The rows are grouped in 4 ways, from coarse to fine. Each group lies inside one group of the grouping before and may be the whole of it. The rows also spread widely along 14 directions, which tell nothing about the answers.
(in the rows, 128 means zero)
Known rows, each followed by its group in each grouping:
[112  75 155 121 140 149 161 138 135 146  98 107 129 164 138 148 128 100
 143 157 137  87 116 188 125  95 130 167 125  83 140 157 110 110 133 114]  Q_627 gizem Q_656 vopa
[163 103  80  76 152 155 129 122 141  62 148 141 174  73  98 161 155 105
 167 171 147 162  98 129 111 170 117 148 154 114 127 167 109 137 148 146]  Q_655 dol Q_882 vagon
[114 138 109  87 168 165 126 108 170 106 117 159 122 107 132  89 126 155
 189 147 121 114 131 144 116 122 144 121 163  97 102 189  88  90  90 148]  Q_655 Zume Q_980 gafo
[142 127 100 161 126 111  97 117 145 139 143 168 175  85 136 103 151 153
 142 124 169  71 100 111 138 103 110  77 152 146 125 152 112 151 139 127]  Q_655 kud Q_678 mirem
[139 124 151  98 114 137 117 120 119  70 165  93 119 148 134  88 181  78
 149 155 159 128 150 119 130 138 167 109 125  97 135 125 129 122 142 108]  Q_655 safa Q_272 nesa
[ 46 151 133 112 125 130 176  89  89 142 103 145 104 133 159  99 108 131
 176  93 155 111 159 134 189 180 144 146  75  89 126 171 117  96 119  59]  Q_655 dol Q_198 para
[134 129 132 111 150 147 113 166 127  29 145  66 124  78 138  93 154  81
 168 112 139 156 138 168 146 196 140 152 140 116 114 108 120 126 142 135]  Q_627 Raba Q_301 boma
[ 94 125 122 108 107 101 138  69 105 179 131 190 139 128 128 115 132 161
 136 134 163 101 131  94 137 109 132 114  89 123 158 153 132 123 155 103]  Q_655 safa Q_272 das
[102 119 116 136 140  97 132 131 122 130  93 155 140  58 139 155 111 139
 146 107 149 111 125 159 133 143  84 167 113 145 132 163 106 127 186 139]  Q_627 kove Q_123 zezam
[ 97 154 152 109 135 164 128 111 105 118 109 116  52 122 143 120 115 134
 187  83 122 118 178 150 168 161 157 142  91 103  97 192  87  67  90 114]  Q_655 Zume Q_980 funod
[102 164  94 208  76 149  93 158 160 124  97 153 132 140 193  75  52 121
 136 164  89  88 143 177 121 123 156  74 179  75  87 117 136 129 129 117]  Q_627 gizem Q_656 vis
[107 149 145 123  95 102 106  99 150 123 111 167 145 130 139  91 163 176
 105 127 162  91 149  79 132  98 127  99 129 161 125 123 123 158 135 112]  Q_627 Raba Q_666 zade
[105 129  96 104 139 135 151  93 126 118 137 139 132 141 144 158 121 134
 147 169 161 119 128 141 106 116 127 123 114 105 132 166 118 106 151 116]  Q_627 Raba Q_519 tase
[113  97 158  80 164 101 116  97  96 136 157 108 133  73 109 124 166 106
 145 117 161 136  72  94 144 123 122 169  84 148 160 132 116 147 184 120]  Q_655 kud Q_122 fime
[123 132  94 109 179 126 126 117 158  64 174 123 173  86 148  71 163  99
 191 166 191  91 104 137 109 107 122  93 166 102 131 173 103 120 159 131]  Q_627 Raba Q_301 dulog
[134 118 135 140  86 147 110 132 153 127  86 178 151 113 137 120 118 132
 136 150 116 104 135 128 134 124 129 121 162 120 119 153 117 146 123 119]  Q_627 gizem Q_637 pala
[135 123 138 115  88 168 152 106 127 103 120 131 131 195 131 143 174 144
 129 140 157 105 165 117 158 146 154  99 127 118 124 134 127 134  66  80]  Q_627 kove Q_123 fatuk
[108 135 136 160 130 156  96 132 128 183  85 131  85 110 137 131  79 198
 126  69  79 106 111 155 159 126 140 141 107 145  89 123 106 126  82 141]  Q_655 kud Q_771 Besu
[139 119  86 109 129 189 117 146 134 112 130 105 137 141  82 104 106 161
 127 128  82 158 106 135 151 158 156 147 117 101 111  83 142 151  95 164]  Q_627 gizem Q_637 pafep
[152 117 170  86 124 146  90 126 145 100 109 126 117  97  98 127 164 127
 132 123 122 129 122  97 131 116 132 156 124 142 112 164  92 145 133 153]  Q_655 dol Q_198 nuki
[ 94 130 138 101 140 120 144 110 139  91 113 163 161  69 146  74 158 118
 187 116 179 104 141 119 163 161 120 130 142 127 135 168 107 127 132  89]  Q_627 Raba Q_666 zade
[104 139 129 146  96 162 131 142 139 138  84 150 147 136 118  84 121 180
 128  92 118  92 137 122 192 155 139 126 118 123 102 119 126 158  80 110]  Q_627 Raba Q_301 dulog
[120 146 120 108 149 114 119  68 106 134 160 120  98 128 133 183 152 147
 137 128 188  90 118  91 116  74 111 114  75 146 125 208  83 116 165 124]  Q_655 dol Q_882 vagon
[151 111  68 116 133 100 117 133 125  87 147 132 136 109 108 140 150 141
 130 132 162 132 172 168  88 130 105 131 118 117 145 127 125  93 186 193]  Q_627 gizem Q_637 pala
[112 139  60 121 126 101 119 137 124  88 170 120 170 122 101  61 135 111
 128 153 156 121 137 124 124 135 130 112  99  73 129 116 142 122 212 172]  Q_655 kud Q_771 Besu
[ 96 144 109 123 136 167 148 118 158 119  98 140 122 161 153 123 101 153
 150 156 123  95 143 149 128 109 134 124 137  89  98 177 100 111 104 120]  Q_627 gizem Q_637 pafep
[117 143 135 125 143 127 110 112 152 101 103 177 121  56 170  95 147 157
 191  96 147 109 153 148 143 167 128 109 181 152 111 164  92 104  84 104]  Q_655 Zume Q_980 gafo
[ 69 119 109  97 207 113 161  84 155 132 109 157 111  91 198 141 119 182
 179 139 142 138 111 198  89 147 125 152 182 140 131 133 107  82  93  96]  Q_655 Zume Q_980 funod
[167  70 158 148  94 132 119 140 130 110 116 125 132 143 161 177 160  79
 136 166 144 112 142 197  95 124 141 121 173 116 150 121 130 113 126 104]  Q_627 kove Q_123 zezam
[ 82 131 124  77 196 105 142  71 140 130 119 144  95  98 158 130 145 200
 160  99 162 123 138 142 106 111 111 150 121 163 138 150  96  93 115 131]  Q_627 gizem Q_637 pafep
[125 124  94 131 160 115  88 128 127 117 138 123 112  54 151 147  92 136
 147 129 107 160  96 174  92 146 124 146 139 138 116 115 120 111 171 164]  Q_655 kud Q_771 Besu
[ 97 134 134 157  96 186 145 123 106 142 105 128 128 141 162 134  82 114
 159 131 108 119 103 141 188 176 162 121 127 101 111 130 136 150  81  52]  Q_627 kove Q_123 fatuk
[183 152 145 121  45 152  81 178 129  28 104 107 146 113  62 138 188 124
  84  96 141 132 192  62 184 181 112 139  90 160  84 137 110 185 159 163]  Q_627 Raba Q_666 zade
[137 106 107  90 156 141 113 118 170 123 103 160 140  95 110 118 147 203
 130 118 106 146 109 144 106 140 131 149 169 152 118 100 117 141  79 160]  Q_655 dol Q_882 vagon
[120 115 121 115 151 113 126 122 118 124 114 129  88 110 136 157 135 154
 149 103 143 122 165 187 109 137 119 153 113 128 128 149 101  70 136 154]  Q_655 Zume Q_980 gafo
[111 127 139 104 134 123 117 107 117 120 136 117 121 118 121  98 153 149
 133 103 148 124 126 102 151 129 134 138 101 144 140 113 125 144 134 122]  Q_627 gizem Q_637 pala
[117 152  80 119 191 156  90 142 134  90 181  52 107 100 119  89  87 118
 157 143 109 132  73 150 105  94 144 133 103  91  98 133 110 121 178 196]  Q_627 Raba Q_301 dulog
[158  96 117 103 146 125 132 162 158  70 109 124 174  94  90 145 180 100
 135 148 166  99 131 147 116 122  84 169 134 110 119 194  85 131 185 175]  Q_655 dol Q_198 para
[ 50 162  97 163 151 118 182 122 149 117 106 100 126 203 204 160 114 165
 102 161 167  68 134 168 126 110 106 120 124 104  85 152 105 122 138  78]  Q_655 kud Q_678 mirem

New rows, each followed by its group in each grouping:
[122 133 133 115 109 137 124 115 113  76 139 121 112 121 167 139 145  85
 160 153 146 145 158 144 129 176 152 116 138 104 120 144 121 103 136  88]  Q_655 kud Q_122 fime
[ 87 106  83  93 189  78 200  88 118 111 134 129 146 136 147 176 196 196
 129 100 225 112 150 168 123 160  83 157 109 158 156 121 115 105 127  97]  Q_655 dol Q_882 vagon
[176 137 111 157  79 152  77 122 101 110 157 135 113 105 124 161 122  76
 161 142 149  97 140 123 127 116 140  82 112 100 115 204 102 110 162 135]  Q_655 dol Q_882 vagon
[ 99 141 112 129 129 136 146 100 144 119 102 148 104 162 178 151 128 166
 142 140 146 105 165 167 109 129 137 111 144 111 106 159 105  91  94  99]  Q_655 dol Q_198 para
[159 115 184  76 134 165 104 140 115  87 128  82  92 103  71 114 182 109
 154  83 136 119 147 100 174 133 137 168  74 128 112 182  84 127 131 162]  Q_655 safa Q_272 nesa
[ 74 151 118 141 116 105 113 118 143 139  92 168 126  97 173 114  72 147
 131 152 112 116 125 148 104 113 125 138 133 119 113 140 122 124 180 128]  Q_627 Raba Q_301 dulog
[105 189 103  86 128 167 106 105 150  72 123 152 122  95 117  65 118 147
 171 127 116 139 143  72 154 158 150 113 120 102  79 186  97 131 120 141]  Q_655 dol Q_198 para
[114 155 203 102 168 189  76  93 123 134 130  87  53  73 148 110 117 145
 187  73 103 119  72  89 173 108 166 135 108 169  92 175  77 144  66 103]  Q_627 Raba Q_301 dulog
[102 151 116 143 155 123 111 124 168 102 112 122 101 128 191 123 124 171
 133 135 127 108 143 174  94 115 131 109 171 132  87 132 101 105 110 130]  Q_655 kud Q_678 mirem
[116 118 164 121 116 153 109 116 121 157  96 136  84 121 134 115 108 139
 155 101 109 106 143 145 146 113 152 142 108 116 123 156 108 106 106 128]  Q_627 gizem Q_656 vopa
[122 124 132 142 129 169 124 132 143 144  94 130 121 130 128 132 116 174
 139 103 112  97 114 144 159 125 133 130 130 134 104 137 109 143  77 126]  Q_627 kove Q_123 zezam
[113  87 127  85 182 113 157  96 148 135 107 132 107 137 151 178 162 195
 131 123 157 125 143 197  78 109 115 161 141 154 147 118 110  86  98 136]  Q_627 Raba Q_519 tase
[138 125 109 138 128 141 120 134 132 105 124 117 128 128 133 141 146 159
 128 109 147 112 141 146 141 140 118 124 128 143 119 120 116 135 112 131]  Q_627 gizem Q_637 pafep
[137 119  90 114 127 160 118 140 114 104 138 101  84 146 107 110 114 142
 157 106 111 141 185 197 117 151 166 127 100  76 119 114 131  60 108 180]  Q_627 Raba Q_666 zade
[106 131 113 116 131 111 151 151 131  84 118  79 138 173 105 117 175 175
  77 101 164 114 167 139 148 144 111 158  82 134 119  78 132 148 148 149]  Q_627 Raba Q_519 tase
[ 84 136 107 152 157 114 134 143 115  96 145  83 122 105 171  85 112  97
 167 116 158 108 131 191 136 149 134 130 119  95 127 115 127 101 164 114]  Q_627 Raba Q_666 zade
[115  78 137  97 217 126  89 113 154 171 148 107 115  75 133  81 116 152
 158 141  86 147  27 177  76  80 158 163 170 135 150  72 127 125 120 166]  Q_655 Zume Q_980 funod
[131  87  98 125 123 122 147 147 146 152  64 191 187  80  81 164 135 186
 114 104 136 102 118 146 152 151  74 184 125 145 127 153 106 155 139 157]  Q_655 dol Q_882 vagon
[ 96 128 155  78 182 159 122  86 140 158  97 124  64 107 131 158 103 193
 154 102  98 131 101 136 118  93 134 173 102 152 109 171  84 110  95 150]  Q_627 kove Q_123 zezam
[130 128 130 122 150 128 100 135 173  92 104 134 134  80 156 141 133 155
 132 144 127 120 109 152  92 111 109 140 174 158 106 137 100 142 139 149]  Q_627 Raba Q_301 boma
[146 159  66 125 110 105  91  89 122 120 149 162 100 125 113 156 140 197
 115 111 158 114 178 114  93 106 119  87  94 143 115 155 110  98 150 181]  Q_655 dol Q_882 vagon
[174  59 153 109 131 154 105 149 108 143 127 105 128 101  75 146 158 115
 137  99 117 132 103 159 148 141 138 170 105 125 143 119 119 124 120 161]  Q_655 kud Q_771 Besu
[122 126 123 110 135 129 127 110 133  99 130 129 108 124 153 126 140 124
 161 136 157 113 162 156 110 122 135 121 132 112 129 160 108  91 135 130]  Q_627 gizem Q_656 vopa
[113 129 105 109 143 158 128 129 151 106 126 109 139 143 122 103 124 157
 127 144 118 130 108 131 133 129 141 137 133 114 112 104 128 150 113 139]  Q_627 gizem Q_656 vopa
[138 126  91 104 136 153 151 117 166  58 142 117 154 184 147 146 172 135
 131 192 169 112 151 142  97 117 129 101 166 103 118 145 114 124 113 117]  Q_627 gizem Q_637 pafep
[145 103 110 131 123 139 131 134  95  84 183  58 117 182 140 124 175 100
 128 133 155 144 143 175 133 171 172 105 122  95 139  59 158 108 109 104]  Q_655 kud Q_678 mirem
[ 67 167  72 103 150  99 144 100 138  77 147 155 156  91 163  76 112 123
 169 166 169 127 139 128 110 144 121 115 129  93 126 158 124 109 196 122]  Q_627 Raba Q_301 dulog
[107 149 134  99 136 120 102  89 125 111 136 135 107 100 144 103 139 156
 143 113 140 137 132  97 130 126 138 124 118 154 130 125 119 134 134 121]  Q_627 gizem Q_637 pafep
[ 71 156 148 125 135 141 130 112 105 130 128 102  85 135 153  59 120 135
 162  81 127 112 146 130 185 159 169 125  90  99 108 128 122 106 100  91]  Q_655 kud Q_678 mirem
[ 94 129  91 145 165 137 136 154 159 130 108 116 155 121 124  86 103 156
 133 128 127  82 102 160 138 101 106 148 127 100 109 138 108 141 148 159]  Q_627 gizem Q_637 pafep
[121 112  91 139 133 158 139 111 116 162 129 126 131 151 123 168 107 182
 124 124 125 119  93 148 140 128 133 125 110 131 129 106 136 142  96 120]  Q_627 kove Q_123 zezam
[146 142 119 106  83 107  87 109 176  88  95 211 161  87 123 108 167 184
 114 142 143 124 171  87 103 128 116 100 170 171 118 133 118 150 133 150]  Q_627 Raba Q_666 zade
[127 124 125 144 134 108 118 144 119 128  95 121 104  87 133 200 120 159
 113  97 143 106 142 165 126 129  80 170  93 160 107 166  89 119 180 158]  Q_655 safa Q_272 nesa
[102 133  29 137 171 119 168 133 164  94 140 143 216 118 134 142 127 167
 128 178 185  90  87 148 113 122  75 120 148 117 117 146 118 155 174 138]  Q_627 Raba Q_301 dulog
[127 141 130 108 155 172 110 118 150 126 108 146 113  86 114 114 122 156
 177 105 119  94 118 117 156 116 127 129 123 119  86 218  72 113  98 150]  Q_655 kud Q_678 mirem
[ 90 131 100 105 157 118 171  95 134 108 112 154 130 124 164 155 154 177
 155 116 178 113 160 157 135 166 109 130 133 134 120 163 104  94 103  94]  Q_655 kud Q_678 mirem
[ 58 149 123 124 153 109 154 125 122 101 120  91 125 135 163  92 124 137
 130 116 153 119 132 140 155 150 122 157 102 120 124 103 126 138 158  96]  Q_627 gizem Q_637 pafep
[107 159  83 142 152 162 121 134 109 101 148  86  97 117 132  97  98 148
 165  84 128 121 139 152 165 159 139 120  95 105 101 131 117 109 115 142]  Q_627 gizem Q_637 pala
[164  75  93 106 143 141 156 101 110 136 160 138 170 136  92 163 191 164
 145 114 197 105 117 142 145 137 119 113 114 141 168 122 133 126  90 117]  Q_627 Raba Q_519 tase
[140 100 115 104 121 144 121 103 110 130 157 117 122 150 118 146 131 116
 137 162 136 139 118 147 102 112 158 122 109  99 150 119 141 111 142 134]  Q_627 Raba Q_519 tase
[100 132 101 125 132 105 120 115 141 132 113 166 129 106 143  86 123 166
 145 117 136 111 159 159 117 134 131 118 132 110 123 130 121  91 137 147]  Q_655 kud Q_771 Besu
[118 127  26 186 114 132 152 107 111 192 138 178 160 162 127 176  92 201
 124 136 162  71 120 163 137 118 107  82 109 108 128 146 132 111 118 123]  Q_655 Zume Q_980 funod
[147 126  89  99 123 139 136 124 182  82 110 173 200 124 100 147 170 167
 113 179 168  99 127  97 112 107  91 119 156 137 112 173 103 166 144 150]  Q_627 Raba Q_519 tase
[144 123 100 113 110 131 112 127 134 111 123 132 141 141  99 180 145 171
  84 151 129 141 122 113 113 133 114 144 117 149 115 114 123 154 151 154]  Q_655 Zume Q_980 gafo
[ 93 102 118 101 196 109 144 122 153 133 108 128 155  79 127 102 146 193
 134  97 138 127  83 154 132 137 104 175 142 167 140  83 123 156 118 140]  Q_627 kove Q_123 fatuk
[123 116 114 106 139 141 133 124 147 128  98 136 133 129 111 150 136 191
 111 118 129 122 126 133 132 125 111 158 118 149 117 124 113 145 115 150]  Q_627 gizem Q_656 vopa
[102 134 121 125 147 129 130 121 142 106 137 100 147 138 145 107 142 145
 119 143 145 116  95 123 132 120 131 127 133 135 123  96 131 165 135 112]  Q_627 kove Q_123 fatuk
[130 115 135  95 124 130 118 111 145 108 126 152 164  99 115  96 162 137
 139 138 152 122 112  94 140 128 128 131 141 141 141 128 124 161 134 122]  Q_627 gizem Q_656 vopa
[134 122 153 111  89 136  78 115 128 117 107 165 136  67 132  91 131 152
 130 109  92 179 112  94 150 184 156 137 160 174 137  59 153 179 102 106]  Q_627 gizem Q_637 pala
[ 68 156 141  87 170 132 107  77 100 140 176  91  71 115 139  36 104 122
 184 110 130 126 106 114 134  94 182 120  72  91 138 134 124  94 148 131]  Q_627 Raba Q_301 boma
[127 117 106 120 176 141 117 119 108 115 157  95 105  83 140 134 136 146
 167  88 139 143 105 166 142 168 137 135 121 139 124 110 116 108 105 128]  Q_655 kud Q_122 fime
[101 130 117 104 150 147 135 126 136 129 114 115 119 139 106 128 120 162
 126 132 118 119 115 131 139 123 127 162 102 113 106 146 106 127 134 148]  Q_655 Zume Q_980 funod
[138 110 120 111 130 146 133 119 123 104 136 136 128 112 135 118 156 135
 166 118 149 130 147 157 142 171 146 120 141 120 133 126 126 109  95 110]  Q_655 safa Q_272 nesa
[116 130  74 161 152 122 140 112 121 116 142 117 134 119 185 188 120 169
 133 127 171 118 110 175 118 151 107 110 147 160 126 103 128 132 121  94]  Q_627 gizem Q_656 vopa
[102 131  97 138 135 155 157 148 127 116  91 128 149 113 123 156 110 155
 135 107 134 111 124 151 181 181 101 162 105 118  91 160 103 137 125 118]  Q_655 kud Q_771 Besu
[119 102 157  69 168 132 144  78 131 100 164 106 134 140 144 108 197 109
 168 152 188 113 110 110 123 101 144 123 136 128 162 145 113 125 115  85]  Q_627 gizem Q_637 pafep
[141 126 120 107 146 162 105 122 153 101 137 128 115 113 125  94 136 136
 173 133 129 107 137 153 111 104 150 108 145 102 115 165 102  98 105 161]  Q_627 Raba Q_301 boma
[136 109  63 154 197 138 138 162 144  99 159  69 156 122 122 125 138 137
 147 125 169  78  97 193 122 101  94 131 129 105 120 136 104 121 150 173]  Q_627 gizem Q_637 pafep
[101 186  94 219 134 150 114 163 141 103 113  85 105 135 188 128  85 145
 140  99 149  44 144 170 162 110 103  90 123 117  63 177  82 127 131 120]  Q_627 gizem Q_637 pafep
[110 115 125  93 147 131 159 109 128  96 131 111 127 150 134 128 169 146
 143 124 165 123 147 146 135 146 133 138 121 124 138 121 123 118 111 112]  Q_627 kove Q_123 zezam
[116  97 134 150 150 123 143 140 147 155  95 147 155 114 135 124 151 160
 143 106 160  62 113 168 152 116 101 140 146 136 127 152  97 129 109 115]  Q_655 Zume Q_980 gafo
[130 134 129 127 131 133 116 135 121 112 109 119 111  93 114 168 123 131
 139 106 152  96 146 137 139 114  96 154  82 132 107 202  83 115 175 161]  Q_627 Raba Q_519 tase
[ 90 148 132  70 152 158 164  93 134 112 102 139 106 139 114 148 137 168
 160 119 158  96 158 109 151 114 114 155  76 114 103 230  74  99 120 131]  Q_627 Raba Q_301 dulog
[112 177 117  97 123 152 107 110 142  95 113 147 113 103 106  94 125 173
 147 103 132 115 161  82 154 130 129 121  93 129  90 182  95 129 127 157]  Q_627 Raba Q_519 tase
[150 108 132 154 104 144 100 129 149 132 105 125 101 168 165 187 119 153
  99 163 108 116 137 179  77  90 138 118 162 135 117 110 122 121 111 132]  Q_627 gizem Q_637 pafep
[124 132 132 114 133 139 120 122 100 100 153  72 108 134 117 149 143 112
 131 121 157 120 123 120 144 122 130 141  72 127 122 144 113 130 164 130]  Q_627 Raba Q_666 zade
[ 81 168 164 105 106  93 136 120 169  51  85 154 148 119 165  68 185 135
 126 132 175  98 189  89 146 144 112 126 150 144 110 151 105 153 153  95]  Q_627 kove Q_123 zezam
[122 160 172 173  98 145  43  99  53 164 192  55  34 128 162  95  91  80
 151  88 110 118 100 109 163 105 204  77  58 115 119 111 134 115 142  99]  Q_655 kud Q_771 Besu
[110  98 140 103 164 147 170 112 117 111 116 115 123 112 153 180 138 101
 180 138 165 112 118 173 136 143 115 162 122 115 136 190  96 102 129  92]  Q_627 kove Q_123 fatuk
[103 136 123 165 133 100 101 129 109 160 106 106 112  93 150 192  97 192
  76  89 125 129  85 139 132 125  95 164  90 200 117  80 127 174 168 129]  Q_627 Raba Q_519 tase
[ 92 139 127  98 141 132 122 110 121 108 131 129 108 103 138  68 116 114
 174 123 130 131 145 134 137 138 150 138 112  93 133 146 119 101 148 130]  Q_627 gizem Q_637 pafep
[140  98  96 103 154 192 113 110  97 150 161  82  99 132 107 178  84 134
 141 145  74 186  46 155 120 150 174 158 106 107 125  90 141 136  99 134]  Q_655 dol Q_882 vagon
[152 121  81  81 147 163 107  81 151  99 183 121 147 151 124 144 141 151
 127 206 132 160  72  97  76  95 159  95 158 129 133 102 141 155 118 137]  Q_627 gizem Q_656 vopa
[109 142 176 112 125 134 129 107 131  82 103 127  70 121 183 116 158 113
 186 103 159 101 204 163 134 143 147 116 138 118 116 186  89  71  97  96]  Q_627 kove Q_123 zezam
[103 119 146  98 143 118 108 133 165  90 113 129 153  91 144  66 142 112
 134 159 109 148  95 130 111 140 147 158 174 119 125  92 130 161 149 124]  Q_655 dol Q_882 vagon
[132  86 111 177 131 130 122 176 138 145  95 140 144  92 142 115 105 115
 159 121 115  94 125 230 131 149 124 146 166  94 126 124 120 100 129 142]  Q_655 Zume Q_980 funod
[117 123  82 158 129 108 123 100 138 144 131 180 132 112 183 114 117 167
 163 132 159  99 154 194  91 122 138  73 169 120 144 117 136  82 107 115]  Q_627 Raba Q_519 tase
[153  99 132  96 143 136 118  92 100 130 156 111  97 123 115 177 155 131
 151 122 157 127 125 140 111 107 135 131  94 138 150 153 113 100 134 142]  Q_627 kove Q_123 fatuk
[129 153 131 122 108 113  87 131 129 101 133 110 125 121 100 126 145 126
  97 133 145 101 135  78 134  92 111 132  76 130 100 171  98 147 208 171]  Q_655 kud Q_771 Besu
[126 142 126 109 126 120 109 119 136  84 151  94 132 151 126 134 163 122
 102 161 157 113 125  96 115 100 126 121 106 124 109 144 110 143 178 140]  Q_655 kud Q_771 Besu
[183  91  94 112 130 155  89 138 161 104 123 176 148  59 107 140 121 124
 177 159 114 129 126 179  78 119 126 121 177 109 127 175 105  95 136 195]  Q_627 Raba Q_301 boma
[155 127  56 145 114 144  86 119 102 140 176 121 138 114  94 151  90 144
 121 146 115 143  81 122 113 116 138 102  97 119 132 102 150 148 169 174]  Q_627 kove Q_123 zezam
[153 117 162  81 135 168 109 114 141 105 120 139 112  98  98 121 162 126
 179 115 144  98 143 113 142 104 135 133 115 123 116 216  78 107 110 151]  Q_627 Raba Q_301 dulog
[107 149 105 164 140 111 104 148 126 118 113 112 130  76 143 151  93 119
 126 123 136 101  98 142 130 119  91 152 104 128  97 171  93 143 208 150]  Q_655 dol Q_198 para
[153 117 126 105 137 156  95 108 140 128 146 122 111 139 111 118 154 163
 136 125 125 118 121 124 120 104 156 106 127 127 116 130 111 117  90 153]  Q_655 kud Q_771 Besu
[ 99 156  51 166 152 144 128 115 135 132 159  98 133 165 166 155  84 185
 110 160 134 110  79 156 106 103 130  94 126 123 101  96 136 145 129 124]  Q_627 Raba Q_301 dulog
[ 73 119 124 147 144 120 166 123 152 147  87 151 160 131 173 109 120 158
 140 131 160  72 114 159 149 123 109 138 149 123 128 135 117 142 117  81]  Q_627 gizem Q_656 vopa
[ 99 145 129 156 116 132 107 134 107 154  98 145 101  87 137  99  97 164
 152  63 111 112 142 148 179 169 136 137 105 134 109 126 116 117 110 121]  Q_655 Zume Q_980 gafo
[185  81 145  86 166 149  98  99 126 117 143 108  82 105 119 186 192 176
 148  87 139 151 125 164  99 134 145 140 146 181 139 110 104 103  53 145]  Q_655 dol Q_882 vagon
[162 109 167 101 108 171  98 117 140  85 129 119 142 112 127 139 178 129
 134 137 131 148 101  94 148 156 156 122 161 170 123 101 127 179  76  88]  Q_627 Raba Q_666 zade
[119 158 141 108 124 150  74  90  96 142 116 117  28  88 145 205  64 147
 138 112  76 172 119 127 105 127 149 161  79 148  93 170  95 103 149 149]  Q_655 dol Q_882 vagon
[140 112 149 128 213 128  81 126 110 101 182  39  67  55 166 135 126  65
 198 112 150 115  80 186  95  82 129 144 121 130 135 167  83  87 178 156]  Q_627 gizem Q_637 pafep
[146 129 121 124 109 104  88 100 128 117 144 165 114 105 137 101 167 147
 150 110 162 106 177 132 112 121 141  81 133 133 134 143 117  88 129 146]  Q_655 kud Q_771 Besu
[155 110 111 126 107 114 111 112  76 121 157 111  72 132 133 181 144 134
 134 103 153 145 184 180 106 153 144 121  87 129 147 114 134  70 146 144]  Q_655 safa Q_272 nesa
[ 73 108 179  77 164  77 165 139 166  62  91 124 140 117 162  33 214 108
 156 118 180 100 195 170 132 153 123 167 157 102 139 127 104  91 142 109]  Q_655 kud Q_122 fime
[ 71 125 159  43 187 116 139  65 142 119 127 110  87 136 156 122 153 164
 133 146 129 163 102 119  90 111 154 174 125 143 135 111 114 122 120 107]  Q_655 dol Q_882 vagon
[108 126 109  92 115 146 146 118 149 102 104 162 196 113 110 149 136 142
 111 178 132 142  85  75 154 162 110 157 132 133 110 145 122 190 153 103]  Q_655 kud Q_771 Besu
[ 94 146 133 126 123 135 129 168 192  82  47 146 128 124 148 110 110 160
 118 144 103 100 174 175 109 121 107 164 158 106  76 163  91 119 145 166]  Q_627 Raba Q_301 boma
[116 158 106 136 142 160 133 124 117  87 140 105  79 127 155 107 115 104
 205 103 166  80 191 174 148 132 139  98 103  72 101 219  83  52 122 135]  Q_627 gizem Q_656 vopa
[130 145 101  96  92 162 127  99 141 102 114 173 159 132 113 152 133 175
 117 158 131 146 129  77 141 155 133 115 130 142 111 137 130 167 108 111]  Q_627 Raba Q_519 tase
